The rows are grouped in 3 different ways at once. Each group adds its own fixed numbers to the row, and there is some noise. The rows also spread widely along 10 directions, which tell nothing about the answers.
(in the rows, 128 means zero)
Some rows, each with its group in each grouping after it:
[129 115  97 136  86 149  78 106 121  84 168 148 144 186 112 167 111 118
 148 177 130]
j675 j296 j722
[146 161 139 116 151 123  97 123 101 148 109 109 161 126 166 128 105 141
  64 101 206]
j769 j593 j435
[147 108 111 148 125 153 108 128 122  70 147  96 126 148 137 202 153  94
 145 162  75]
j906 j593 j660
[152 111 153 120 108 148 101 166 152 156  84 132  99 101 122 152 154 142
 138 131 122]
j156 j78 j817
[129 114 121 104 180 185 103 120 110  75 146 133 190 140 134 171 128 168
  89 196 144]
j769 j391 j660
[ 96 126 108 119 147  98 153 142 117 166  86 126 158 194 145 106 100 104
 114  79 208]
j906 j391 j817
[153 116  92 110 152 101  69 101  91 140 121  88 128 116 120 135 136  97
  62 155 200]
j675 j78 j722
[177 128 122 138  78 152  82 115 143 154 158 109 119 138 117 167 135 110
 160 123  84]
j156 j296 j497
[184  96  71 133  95 105 125  99  84  92 156 130 104 121 111 144 186 120
 132 183 134]
j156 j296 j497
[114 130 126 152  87 102 141 174 107  49 106 165 108 165 143 161 144 121
 174 138 114]
j769 j296 j435
[181 139  86 103 165 127 127 105 143 228 153  80 190 116 128  92 113 131
 124 128 148]
j906 j391 j435
[154 103 129 122 121 144  90 149 160 206  83 106 118 126 135 144 161 115
 113  98 154]
j769 j296 j817
[107 135 154 117 182 146 150 167  97  72 123 137 156 129 143 161 120 144
 124 131  94]
j769 j296 j817
[147 123 120 131 116 116 106 164 131 104 107 126 114 105 114 174 158 131
 155 161  78]
j769 j391 j497
[142 113 108 142 113 149 119 110 131 128 159  92 137 190 125 185 133  75
 169 104  69]
j906 j391 j497
[112 162 168 120 126 134 100 206 148 117  77 173 137  91 124 139  98 182
 134 148 115]
j769 j296 j817
[149 129 113 131 119 184  91  99 133 119 181 113 176 182 122 165 108 127
 137 161 130]
j156 j296 j497
[128 108  93 111 131  80 178 115  65  85 176 164 122 143 109 113 118 124
 152 143  89]
j156 j593 j660
[181 132  83 131 142 142 178 154 124 112 154 116 172 107 131 113 150 171
 182 194 117]
j156 j296 j817
[167 146 114 152 107 187 108 162 181 143 121 102 168 139 145 157 129 156
 171 162 134]
j906 j296 j817
[121 122 160 137 131 130 110 153 113 123  72 109 109 152 154 180 148  93
 102  76 148]
j156 j593 j497
[107 141 183 115 141 159  90 160 124 118 109 136 131 148 140 186 100 128
 126  74  73]
j769 j391 j722
[205 151 104 123  93 109 113 110 108 171 125 120 129  85 145 108 146 160
 106 122 179]
j906 j391 j435
[112 129 113 109 151  83  89 181 128 117  87 158 132  97  92 123 114 139
 121 192 134]
j769 j296 j722
[178 161 109 148  44 122 104  75 105 156 180 111 120 184 148 140  97 110
 145  54 138]
j906 j391 j497
[103 135 183 106 177 175 105 159 126 109 126 131 159 145 130 180  87 132
 127 109  69]
j156 j593 j722
[124 121  98 143 139 116 114 209 171 113  97 110 145 128 111 159 137 106
 191 186  81]
j769 j296 j660
[134 143 147 140 108 139 188 147  79  81 118 159 134 171 159 143 142 151
 140  73 126]
j906 j296 j497
[147 143 101 112 107  91  44 128 131 156 122 133 125  98 104 127  97 132
  97 162 160]
j769 j391 j660

New rows, each followed by its group in each grouping:
[151 130 153 122 101 121  86 104 102 177 142 118 105 149 140 145 119  84
 103  51 127]
j156 j296 j435
[143 113 155 137  43 124 141 156 118 113  99 192  76 147 139 153 167 152
 179  91 103]
j156 j391 j435
[114 124 116 125 113 118 125 136 123 175 111 131 145 208 151 115 106 101
 115  62 194]
j769 j296 j660
[125 158 155 134 147 159  82 173 158 116 116  97 159 135 131 196 100 119
 158 127  64]
j769 j391 j497
[146 126 126 127  88 148  85 106 142 141 168 139 129 160 116 165 107 114
 163 127  72]
j906 j391 j435
[133 114 127 138  42 103 124 148 134 162  93 175  82 167 128 117 138 128
 159  85 162]
j156 j296 j817
[168 117 132 116 144 158 104 147 133 162  96 100 140 119 142 154 155 135
 117 116 145]
j156 j391 j722
[144 140 117 117 166 147 137 142 134 156 126  90 180 149 133 123 115 132
 128 134 162]
j156 j78 j497
[153 147 104 121 161 157 116 118 116 114 162 106 196 131 126 150 111 152
 126 170 130]
j675 j391 j497
[ 78 136 122 132  90  99 121 140 103  60 144 183 121 193 109 141  72 115
 153 144 113]
j906 j78 j660
[113 113 113 135 116 115 125 146 132 172  95 105 134 198 146 133 126  80
 134  69 184]
j675 j78 j660
[154 134 124 113 153 113 129 181 140 172  71 134 149  80 131 105 153 164
 118 147 167]
j769 j296 j435
[128 115 132 147 102 150 111 167 141 106  88 118 120 164 160 184 154 120
 145 113 128]
j769 j593 j660
[107 141 146 125 116 137 124 163 133 169  96 151 158 185 151 122  97 129
 124  60 173]
j675 j296 j660
[138  99 103 106 147 159 129 114 125 138 144 144 166 156 120 137 133 148
 122 154 129]
j906 j391 j660
[179 118 100 123  93 135 100  79  77 111 175 135 124 132 140 152 145 137
 101 130 148]
j675 j391 j660
[127 135  99 159 144 130 139 203 166 114  83  85 165 163 140 162 145 104
 191 156 122]
j769 j296 j497
[148 147  96 138  93  76  71 153 157 163 112 109 109  96 105 125 100 110
 158 168 133]
j156 j593 j817
[168 120  93 126  84  70  90 133 112 170 126 130  86 102 114 115 141 104
 124 119 133]
j769 j296 j660
[143 116 167 125  78 152 108 135 118 173  97 162  94 155 150 148 145 127
  99  36 139]
j906 j296 j660
[137 150 131 124 125 139  50 106 119 125 150 108 142 141 125 168  77 111
  97 136 126]
j906 j593 j722
[130 103 129  88 140  74 144  81  38 143 147 155 101 128 121 102 134 106
  64  76 159]
j675 j78 j435
[187 135  63 120  84  68 165 105  90 160 171 146 126 107 105  81 136 151
 172 132 123]
j675 j391 j497
[146 126 135 123 120 198  52 141 176 132 149 111 158 139 115 183 108 143
 147 178  88]
j769 j78 j660
[113 132  97 150 122 127 140 175 170 148  89 100 175 200 137 148 119 101
 193 120 149]
j675 j391 j497
[135 188 139 126 138  94 135 154  86  88 154 124 144 109 119 123  71 139
 142 131  99]
j156 j78 j497
[185  98  64 130 117 105 133  97 116 164 123  92 129 134 141 122 178 109
 115 150 194]
j906 j593 j435
[198 111  58 133  60  91 140 105 113 154 157 130 109 133 120  99 152 139
 178 154 144]
j156 j593 j722
[152  91 115 109 116 125 168 127  89 138 102 146 116 155 141 109 173 146
 116 105 189]
j156 j78 j722
[127 143 133 134 129 165 113 175 169 111 106 140 178 143 136 149 107 168
 166 189 144]
j156 j593 j435
[120 108 106 124 161 101 142 150 133 152 111 102 141 152 123 144 138  75
 154 117 101]
j906 j391 j435
[151 123 111 135 106 150  79  82 117 127 150 105 143 174 144 169 126 104
 105 130 163]
j906 j391 j435
[149 109  76 115 111  63 137 120  94 105 172 144  97 103  88 128 133 118
 174 173  57]
j769 j391 j817
[133 121 128 126 146 125  70 130 109  76 140 120 124 114 116 184 137 102
 108 182  97]
j769 j296 j435
[154 108  99 104 168 123 108 102  99 163 168  88 145 139 117 136 121  89
 108 115 109]
j769 j296 j722
[167 142  84 124 175 134 117 113 107 153 131  77 189 140 154 114 126 123
  67 142 221]
j906 j296 j660
[198  95  80 104 117 117 184 104 101 202 160 134 133 102 129  83 168 158
 143 104 123]
j675 j593 j660
[190  96 117 111  94 150  99 102 119 168 142 140 106 101 124 138 165 155
 113 136 131]
j156 j593 j660
[135 125 143  90 181 132 119 113 113 193 118 123 160 115 132 116 111 131
  66  99 154]
j906 j593 j435
[142  98  95 109 146 174 132  79  94  99 200 117 171 185 131 148 123 132
 117 157 136]
j769 j78 j660
[145  92  95 113 152  81 200 173 116 169  74 133 118 101 132  95 181 140
 145 120 147]
j769 j593 j817
[131 132  98 130  90 133 128 126 136 124 155 151 158 186 133 134 105 146
 179 147 133]
j769 j391 j435
[136 104 138 122 121 131 128 136  82  96 103 147 103 150 147 157 167 128
 102  97 144]
j769 j296 j722
[124 168 174 105 157 122 129 152  73  74 136 176 136  86 114 142  96 168
 102 127  69]
j906 j296 j497
[129 146 111 113 114 119  65  97  89  83 185 153 142 144 105 141  74 139
 104 174 131]
j769 j296 j722
[111 162 130 159 120 118 106 195 148 117  45  94 149 178 167 166 120 108
 139 100 193]
j769 j391 j497
[131 142 110  92 134  87 132  94  90 178 162 154 154 137 109  82  71 150
 101 102 151]
j769 j593 j497
[153 120 122 116 144 131  53 107 115 125 115 107 126 104 111 177 141 111
  65 161 142]
j906 j391 j497
[137 127 131 109 167 133 144 119  72 105 137 126 149 130 155 138 127 142
  81 107 145]
j769 j593 j660
[ 73  98 152 110 142 114 104 140 121 154  81 131 110 185 133 148 113  82
  85  70 176]
j769 j78 j817
[157 100 122 118 129 118 206 151  86 136  99 148 115 129 162 116 187 154
 130  72 134]
j769 j593 j660
[150 101  95 122  96  70 167  98  62 143 137 126  83 174 135 105 146  85
 127  56 152]
j906 j78 j722
[ 85 128 155 124 127 123  94 146 120 116  94 150 127 170 134 164  92 104
  93  98 143]
j906 j593 j660
[119 143 129 130 145 133 145 166 157 196  75  98 178 183 155 118 102 119
 140  70 190]
j156 j593 j497
[115 126 160 130 103 127 101 155 118 109  85 150 104 150 137 182 138 124
 123  87 119]
j769 j391 j497
[201 117  75 149 125 138 102 130 150 142 122  60 140 110 130 172 186 106
 154 173 118]
j906 j391 j497
[168  95 127  93 139 156 107  82 101 178 131 131 134 118 119 135 153 147
  64 123 166]
j156 j593 j497
[159 108 104 109 168 123 120  97 105 179 136  75 142 134 122 132 145  85
  87 109 147]
j906 j78 j497
[151 152 140 115 138 140  62 123 122 151 136 100 144 124 130 155  94 119
 104 114 130]
j156 j391 j722
[117  89 112 130  94  94 164 173 120  99 109 162  87 165 116 156 160 108
 209 113  45]
j769 j391 j722
[149 136 130 129  67 156  80  73  89 132 181 142 127 195 145 153  97 119
 108  71 155]
j675 j296 j722
[158 111  96 122  77  67 122  98  86 151 170 143  75 124 103 111 127  92
 145 107 101]
j156 j296 j817
[140 166 151 137 128 165  82 117 115 108 164 101 154 155 150 174  79 115
 113 103 110]
j906 j296 j817
[155 112 112 100 104 100 100  88  98 168 168 145 103 112 103 124 115 130
 116 112 105]
j769 j391 j817
[131 123 112 113 131  79 185 149  68 136 111 170 126 133 136  87 139 139
 116  81 163]
j675 j296 j660
[170 122 113 142  51 122 121  99 110 140 161 135 100 158 142 142 135 118
 164 101 122]
j156 j593 j435
[163 108  86 123 153 103 160 160 112 145  97 104 141 123 132 107 173 121
 140 144 162]
j156 j296 j722
[129 117 139 135  72  85  95 135 102 133 133 149  65 130 113 158 128  81
 147  82  73]
j675 j296 j817
[150 106 104 115 172 167 123  91 101 128 165  78 172 164 133 161 139 100
 103 135 140]
j675 j78 j497
[129 116 131 123 100  97  87 138  85  71 126 169  84 122 103 157 135 117
 121 156 106]
j156 j296 j722
[147 102 107 115  65 130  81  65  99 139 186 149 102 190 115 159 115 109
 135 102 106]
j769 j391 j722
[117  78 103 127 133 143 143 168 154 112  81 148 146 158 110 169 180 132
 170 178 115]
j675 j391 j497
[180 115  85 138  82 142 116 101  89  61 177 136 122 144 134 161 160 145
 152 179 113]
j769 j296 j722
[100 145 116 125 157 142  95 175 176 136 131 120 189 144 109 152  67 125
 170 178  91]
j675 j593 j660
[159 163 105 131  69  46 105 151  92 134 116 144  87  84 119  98 113 132
 132 117 153]
j675 j78 j660
[ 67 116 152 123 134 110  72 139 118  79 127 141 109 174 103 193  83  68
 129 132  79]
j156 j391 j817
[160 184  99 157 114 109  36 178 184 152 133  64 149  99 114 158  79  83
 169 175  86]
j906 j296 j660
[157 124 130 126 132 112  69 175 163 192  82  70 104 103 116 154 136  78
 143 112 109]
j156 j78 j722
[176 147 110 105  71  79 110  92  98 193 166 157 104 104 105  95 103 151
 132  84 112]
j769 j391 j497
[143 142  74 150 108 113 116  93  92  90 156  96 163 195 148 151 116 100
 130 134 190]
j675 j391 j497
[132  93 134 101 140 152  89 146 149 129 110 156 121 107  90 170 141 143
 131 185  73]
j906 j593 j722
[166 133  75 138  98 108 126 110 108 118 142 119 153 156 143 116 132 134
 141 163 198]
j156 j391 j435
[162 127  99 114  93  96 169 119  96 122 153 181 119 104  98 102 130 174
 158 154  94]
j906 j593 j497
[124 113 142 106 113 120  67 126 122 134 122 158 102 129  97 162 113 116
 111 127  91]
j906 j391 j722
[144 144 122 126  71 142  39 134 170 138 135 158 125 110  90 157  89 158
 149 196 106]
j906 j391 j817
[110 133 165 140 159 127 135 176 106 118  61  82 125 178 182 183 141  71
 115  29 130]
j906 j391 j722
[104 115 134 117 168 118  68 138 151 167 116  80 131 145 110 179  97  50
 119 110  80]
j906 j391 j817
[135 131 156 110 118 111  77 139  90 121 112 154  98 100 124 151 128 128
  73 103 123]
j769 j296 j660
[173 126  96 121  74  80  47 111 126 195 123 114  93 107 108 134 125  99
 118 110 144]
j675 j391 j722
[139 141 126 110 127 123  59 109 108 121 136 132 135 120 116 159 105 134
  84 144 146]
j769 j391 j497
[164  94 132 124 106 118 108 141 125 150  87 134  90 100 132 150 185 124
 120 133 136]
j156 j593 j435
[142 141 122 124 138  98 167 177  96  91  78 144 133 105 142 127 156 166
 131 133 145]
j769 j391 j497
[180 101  91 128  65 103 105  99 118 181 149 127  85 143 113 127 154  96
 147  99 109]
j906 j296 j722
[ 95 117 111 136 129 127 128 173 158 113  95 132 152 185 130 154 113 120
 173 146 133]
j769 j391 j817
[140 155 135 137  77  81 101 143 121 157 134 140  91 122 115 127  90 100
 152  83  89]
j906 j296 j817
[137 126  99 121 138  99 117 127 111 102 168 115 132 120 101 157 114 107
 156 165  60]
j769 j593 j497
[154 153 113 128 121  95 171 146  80 119 136 115 129 137 153 106 119 137
 151  85 136]
j769 j78 j722
[182 113 116 115  97 141 109 104 122 146 186 120 110 110  93 150 138 128
 167 143  50]
j156 j78 j497
[161 133 108 112  96  87 139 144  92 151 105 187 118 101 123  72 138 179
 105 134 197]
j156 j296 j660
[178 146 106 137 106 139  94  82  99 146 164  82 140 150 162 145 116 109
  87  93 173]
j906 j593 j660
